The rows come from 6 hidden closed curves, with some noise, and rows from the same curve form a group. Each curve winds through 8 dimensions. The rows are also pushed far along 5 directions, which tell nothing about the answers.
In the rows, zero is written as 128.
Some rows, each with its group after it:
[139 142 139  93 134 128 133 183 180 156 174 133  88 146 116 130 125]	pas
[172 154 156  94 173 126 106 129 153 129 175 146 120 153 138 163 140]	Dere
[181 202 143 150  99  97 197 111 132  93 122  67 107 184 105 107 130]	Dere
[140 155 107 129 111 135 120 103 174 135 158 108 176 135 173 157 139]	Zab
[ 81  97 101 129 133 115 136  96  99 145 120 148 123 134  84 122 145]	Zab
[142 109 156 110 152 115 113 165 101 134 122 181  88 125 101 124 124]	Tuta
[117 142 100 131 153 208 147 125 152 122 124 153 156  89 144 156 116]	Pari
[164 141 136 150  88 136 158 139 143 106 107 104 151 158  96 137 141]	Suma
[108 100 132 174  71 152 167 155 120 162 101 121 112 119 106 135 131]	Dere
[184 163 122 106 183 142 121  93 147 115 166  86 112 158 131 153 161]	Pari
[ 94 158 115 155 127 143 129 118 123 119 155 127 149 119 128 145 114]	Pari
[ 99 153 108 153  93 154 162 103 127 136 113 106 147  96 165 119 101]	Tuta
[167 147 159 129 109 103 151 143 175 160 175 120  99 184 130 155 150]	Dere
[125 107 146 138  68 156 164 189 152 169  89 160 141  97 110 133 109]	Suma
[ 96 157 105 146  82 142 157 184 149 151 121 148 134  81 161 126  91]	Suma
[100  80 148 114  98  75 124 118 117 163 109 153 128 134 125  98 124]	Zab
[ 77 139 124 172  90 152 155 158 127 122 105 121 125 100 127 112  79]	Suma
[195 158 140 109 155 105  91 110 132 136 174 104  87 158 148 124 142]	Dere
[105 127 110 134 122 127  79 116 150 148 197  91 134 149 127 143 141]	pas
[189 168 103  79 194 151 129 129 156  91 115 121 124 118 132 112 126]	Dere
[151  87 104  77 198  99  57 128 116  85 118 157 137 128 139 114 158]	Zab
[137 146 119 110 179 161 124  97 149 125 165 115 145 135 119 163 149]	pas
[183 150 114 147  91 142 155 142 121  87  56 123 162 117 105 110 120]	pas
[127 133  90 138 139 139 143  88 131 107 131 129 143 148 142 149 158]	pas
[187 159  94 122 160 135 100  92 141 102 148 119 125 158 142 138 151]	Zab
[148 146 101 125 197 131 121 109  83  36  61 116 154  84 164 112 123]	pas
[ 91 107 123 136 155 183 106 150 146 125 116 160 155  72 159 144  94]	Pari
[133 113 102  96 156 132 114 124 146 131 117 161 154 105 148 128 136]	Dere
[154  97 134  98 149  86  63 143 116 151 162 149 120 140 107 135 163]	Pari
[119  84 177  85 154  89 125 161 136 164 136 174  67 163  68 102 122]	Tuta
[119  98 137 109 166 125 114 109 110  99  72 121 148 102 127 102 112]	Pari
[155 138 185  96 136 128 125 174 161 162 163 113  86 142 102 124 111]	pas
[146 148 116 156 108 117 165  71 122 105 102  93 120 168 123 106 131]	Zab
[151 159 128 149 148 144 110  94 132  96 154  40 126 146 141 138 137]	pas
[ 87 119 160 146  79  98 136 107 112 215 184 120  83 143 117 120 122]	Tuta
[127 158  90 142 103 134 152 102 136  91 108 128 169 143 121 122 125]	Zab
[172 157 115 114 121 126 119 122 129 125 143 144 122 150 118 131 138]	Pari
[147 180 125 155  98 139 162 121 179 148 179  95 127 164 142 158 136]	Pari
[181 120 185  92 174  91 101 151 147 137 151 136  69 167 106 107 122]	Suma
[ 77 101 155 158 102 157 144 151 132 168 129 128 135 104 101 148 110]	Zab
[110 133  90 143 111 178 172 146 162 142 112 159 145 102 153 155 126]	pas
[170 188 116  92 195 160 137 110 176 109 158 128 147 120 162 154 127]	Tuta
[ 50  94 143 129 139 107 122 123 100 185 162 173  85 115 134 132 117]	Dere
[169 134 157 129  98 122 138 175 114 118  82 131  99 120 117  94  98]	Tuta
[100  93 111 160 125 117 131  52  78 109 110  86 130 140 148 116 157]	Tuta
[207 158 148 116  85  77 127 115 150 148 150  95 111 196 113 122 152]	Pari
[119 115 116 125 162  92 118  93  81  88  68 121 123 106 146  81 112]	Zab
[ 96 111 161 111 154  83 119 169 116 159 157 135  75 129  89 108 119]	Suma
[ 84 115 137 137 116 102 147 159 111 132 104 160  99 117 114  92  94]	Pari
[175 138 132 117 161 119  99  67 130 100 153  60 138 160 155 133 161]	Suma
[113 114 159 112 126 113 140 182 110 162  75 173 112  56 139  88  75]	Dere
[146 113 109  88 178  92  54 121 124 117 181 163 113 167 110 132 160]	Pari
[163 156 138 137 122 136 173 110 151  88 110 105 151 164 130 146 142]	Dere
[116 128  63 117 174 181  88 120 164 140 156 162 142  94 176 163 135]	Zab
[104 133  80 128 171 149  93  71 132 131 192  99 118 147 131 149 158]	Dere
[133 132 118 113 163 161 140 163 154 109  99 165 161  78 181 158 121]	pas
[103 149 112 113 140 148 140 183 190 157 151 159 133  93 158 148 104]	Tuta
[ 57  94 143 145 154 153 101 125 126 143 184 121 114 122 145 159 128]	Zab
[ 94  60 120 114 170 135  99 109 106  67  85 132 157 121 144 113 142]	Zab
[167 120 126  77 218 133  78 124 124 118 129 129 127  81 176 126 137]	Tuta
[ 66 108 112 159 141 141 139  90 117  71 110  92 154 135 139 121 125]	Zab
[ 42 101  82 139 130 156 134  89  94 119  78 157 148  72 161 107  96]	Pari
[119 109 149 122 154 129 117 127 140 146 154 143 133 126 161 167 146]	pas
[ 48  86 149 138  89  52 157 115  63 143 117 148  94 161  65  81 128]	Zab
[117 159  71 156 100 205 134 148 158 111 118 133 205  74 159 173 121]	Tuta
[ 96  92 170 116 128  92  95 104 119 191 192 163  76 173 103 129 129]	Tuta
[158 149 127 155 111 148 121 106 149 133 190  95 100 193 111 154 155]	Suma
[163 143 102 115 164 114 108  89 100  70 120 139 155 150 129 140 163]	Suma
[152 114 156 105 132  89  93  86 109 116 157 125 142 184  90 126 157]	pas
[ 89  84 184 153  94 101 137 130 113 180 140 147  62 162  96 106 106]	Pari
[ 80 112  69 142 131 156 117 113 115  97 110 152 151  98 188 136 129]	pas
[ 78 143  70 167 125 171 115 127 148 123 181 113 167 116 151 191 154]	pas
[ 87 139 136 164  73 161 156 118 154 189 164  85 115 122 135 142 111]	Tuta
[ 74  98 152 123  99 123 149 132 129 178 118 136 142 102 107 112 105]	Suma
[153  96 136  90 208 144  96 115 118 110 109 183 126 109 152 139 138]	Tuta
[164 177 124 118 141  93 106  93 117 118 177 100 128 162 113 124 143]	Dere
[145 144 168 156 104  74 133 122  87 119 139 108  80 174 103 102 124]	Pari
[154 143 119 126 140 136 150 175 118 103  86 147 130  94 129 128 126]	Dere
[149 155 122 135  89 154 144 174 181 187 181 160 106 140 134 168 133]	Suma
[123 127  82 136 120 169 117 125 132  95 106 142 190 104 135 149 135]	Tuta
[154 104 143 104 183 120 135 147  87  44  20 170 134 109  98  84 105]	Suma
[135 124 117 128 130 103 160 125 115  91  67 101 135 122 129  96 131]	Pari
[188 121 142 140 100 121 146 159 118  69  23 101 144 118 126  82 108]	Dere
[ 87  88 110 145 117 127 112 117 105 162 132 152 137 118  90 135 142]	pas
[130 103 137  80 161  80 129 114  80 115  79 147 128 103 129  87 131]	Suma
[122  75 123 110 164 146 110 105 113 113  95 182 137 123 135 130 138]	Tuta
[ 17  67 135 144 135 100 131  88  58 171 134 141  98 107 115 118 133]	Suma
[215 199 150 132  94 128 185 176 162  83  84 142 121 160 108 109  96]	Suma
[154 134 171 170  75 100 157  85  85 149 123  96  81 181  89 111 133]	Zab
[149 126 149 110 117 110 104 150 137 185 162 160  79 130 143 121 117]	Dere

New rows. What belongs after each?
[166 131 145 125 108 148 138 170 155 157 144 152  81 155 100 129 125]	Suma
[151 128 130  68 218  94  93 123 132  83 139 166 133 149 111 122 142]	Tuta
[ 93 128  96 170  79 122 149 104 106 106 125 118 125 152 153 129 137]	pas
[ 61  65 142 152  99 123 101 142 102 182 147 130  81 118 115 109 118]	Suma
[143 146 108  94 169 116 145 118 110  55  66 117 180 103 107  92 124]	Tuta
[125 140 123 100 153 147 119 164 162 151 135 197 119  95 159 131  91]	Suma
[ 97  87  76  98 155 161  80 120 141 138 123 149 167  76 164 130 135]	Tuta
[131 165 155 139 118 105 159 119 135 129 150  91 103 167  97 121 120]	Dere
[154 108 167  98 147 147 111 173 152 141 138 176  92 135 116 117 107]	Zab
[ 94  93  94 135 120 139 128 122 114 150  96 178 112 109 127 109 115]	Zab
[114 132 112 145 128 175 100 154 155 149 161 104 117  95 167 145 113]	Suma
[ 84  87 150 130 119 104 112 158 102 177 126 138 109  84 126 112 112]	Tuta
[ 89 126 108 158 122 134 122  86 132 134 128  96 153 106 184 139 120]	Zab
[117 150 115 158 118 122 168 101 124 113 113 113 158 132 118 139 134]	pas
[ 81  69 142 145 107  82 162 134  63 107  41 181 118 128  89  89 120]	Suma
[ 28  93 103 129 176 169  96 112 121 166 191 113 123  92 117 154 134]	Suma
[ 85 113  91 143 109 173 178 135 140 133  67 130 176  66 145 133 118]	Pari
[105 110 117 166  84 125 139 146 102 114  64 121 158  82 147 107 107]	Dere
[111 109 122 153 116 143 149  97 114 141 122 103 141 123 123 145 153]	Pari
[155 129 143 106 143 121 129 173 139  94  88 160 111 124 127  89  96]	Zab
[140 163 115 104 160 100 104  94 127 116 170 107 159 142 125 148 153]	Zab
[173 161 130  94 168 140 119 190 154 144 143 159  95  88 167 134 113]	Tuta
[ 88  98 135 142 126 132 121 134 125 203 163 128  82 105 140 135 129]	Dere
[ 87 167  89 173 131 153 113 106 145 183 207 102 118 112 158 185 134]	Zab
[ 94 152  88 160 115 135 171  97 129  80 106  65 166 131 128 122 134]	Tuta
[176 145 153 161  56 149 175 187 163 115  53 129 148 120 111 108  85]	Zab
[108 121  99 168 110 185 147 103 126  86 106  91 167 128 139 158 145]	pas
[143 146 121 130 115 168 131  89 160 135 143 107 181 128 159 166 137]	Zab
[148 132 151  98 145  75 129  86 120 117 169 136 110 202 111 127 163]	pas
[126 136 143  97 167 118 121 170 165 136 145 136 117 106 166 132 112]	pas
[105 107 134 147 107 122 144 175 114 105  59 169 129  95 149 105  91]	Tuta
[158 147 165 110 121 109 139 158 106 169 135 155 102 106 105 116 115]	Tuta
[102 120  92 112 127 151 150  98  94  95  62 128 173  76 143  99 120]	Suma
[127 119 139  93 186  78 105  96 121 111 166 147 115 180  93 126 154]	Tuta
[148 112 106 152  96  84 112  92  75  72  90 101 158 163 104 110 165]	Pari
[ 93  65 117 125 143  88  77 124  90 132 155 151  92 165  95 125 165]	Tuta
[188 114 139  97 132 122 101 176 118 128  75 172 118  96 116  92 107]	pas
[105 152 102 165 115 195 105 149 175 170 203  86 119 100 179 177 122]	Suma
[133 117 114 127 164 131  73 109 112 102 153  88 114 132 144 121 141]	Suma
[108 106 166  99 134 117  99 137 152 198 183 175  90 142 117 133 111]	Tuta
[162 154 125 111 183 133  97 129 154  79 142  79 135 124 187 138 130]	pas
[131 113 125 127 107  80 105 111 101  94 115  94 125 170  87  81 136]	pas
[100 143 153 151  64 139 169 178 130 194 121 148 110  91 112 128  87]	Pari
[ 62  61 122 111 160  86 100 105  78 136 142 145 112 137 100 122 164]	Zab
[157 140 141  71 175 160 133 170 174 123 127 178 122 116 122 121 104]	Zab
[143 146 130 123 117 103 126 141 139 140 176 130  86 169 133 132 143]	pas
[164 149 142 147  77 154 169 141 162 137  97  94 135 118 166 123 109]	Suma
[170 143 124 143  94 154 120 158 142 147 117 135 134 108 127 134 117]	pas
[161 131 103  75 221 131 104 124 147  70 116 157 142 123 172 140 146]	Dere
[157 169 118 136 136 191 145 176 186 169 146 113 119  69 186 161 109]	Dere
[136 154 155 171  43 168 187 157 171 155 108 113 121 134 125 119  82]	Suma
[180 157 121  96 156 118 107 143 160  60 105 100 151 147 129 105 120]	Tuta
[163 123 142 109 131 141 130 153 146 117 101 148 104 136 112  97 104]	Suma
[147 167 121 169  89 104 149 109 127 118 165  73  85 199 111 129 148]	Dere
[159 194 123 130 118 114 163 130 136  82 124  99 148 147 126 124 125]	Zab
[176 197 104 127 130 157 153 101 142  78  98  83 165 105 179 116 107]	Tuta
[129  99 181 104 143 111 130 172 152 145 129 143  95 138 106 108 110]	Zab
[111 156 106 136 100 146 189 142 151 106  63 116 185  84 136 112  97]	Pari
[105 176  68 158  99 188 159 118 166 118 110 112 200  72 179 145 102]	Dere
[ 62  91 104  98 156 149 131 126 131 144  98 139 135  73 133  97 103]	Tuta
[113 134 155 182  65 144 146 138 123 153 126 132 145 116 141 153 109]	Tuta
[105 108 104 156 118 123 167 146  87  85  32 148 139  84 141  98 112]	pas
[127 133 113  88 166 126 100 150 135 118 149 122 126 116 100 108 128]	Suma
[141 160 133 103 153 164 109 126 187 160 182 102 165 103 158 165 124]	Suma
[ 80 142  59 161 143 151 112  91 110 107 159  99 157 102 175 159 154]	Tuta
[ 75 135 155 135  86 132 174 178 127 204 140 166  95  92 103 126  90]	Suma
[157 102 180  88 124 118 147 159 110 159  84 143  89 108  96  80 105]	Suma
[124 141  89 176 111 169 157  68 123  93 106  67 161 120 185 144 146]	Tuta
[162 148 136 141  74 115 130 145 132 137 122 118 136 126 154 122 121]	Suma
[135 136 109  85 178 104  79 140 128 110 152 156 139 114 153 128 134]	Zab
[ 84 133 117 147 134 134 116  87  92 164 181 122 133 107 134 156 143]	Tuta
[197 177 164 135 131 111 154 126 149  59 120  66 124 185 120 113 127]	Zab
[110 134 139 147  80  68 144 103  78 139 131 123 106 162  77  89 126]	Dere
[132 104 126 129 101  95 114  87  98 153 124 117 121 146 130 117 151]	Pari
[183 142 135  79 177 142  88  93 160 127 163 123 163 136 151 157 152]	Zab
[155 121 126  98 172 145  51 114 135 138 178 123 140 118 147 146 141]	Suma
[104 112 115 105 122 148 140 130 123 125  91 171 166  93 128 122 116]	Zab
[114 118 113 151  97  83 164  84 100 109  99 112 106 179 101  91 144]	Zab
[ 84  93 132 172 133 125 104 104  79 100 126 107 128 137 108 133 137]	Pari
[ 86 142 125 155  82 138 163 118 134 186 159 106 137 107 154 160 132]	Suma
[156 186 134 126 143 161 133 193 174 132 144 141 118  87 168 142  85]	Pari
[110 138 142 125  98 110 149 142 140 132 140 128 141 152  89 124 124]	pas
[109 125 123 155  64 145 142 128 162 182 169 123 118 151 134 143 130]	Suma
[202 160 180 124 116 114 116 126 165 155 197  96  79 204 100 133 137]	Suma
[163 158 151 105 177 121  78 100 135 132 190 115 119 147 145 152 134]	Dere
[129  94 153  90 159  84 104 103 119 104 150  96 102 192  84 100 156]	pas
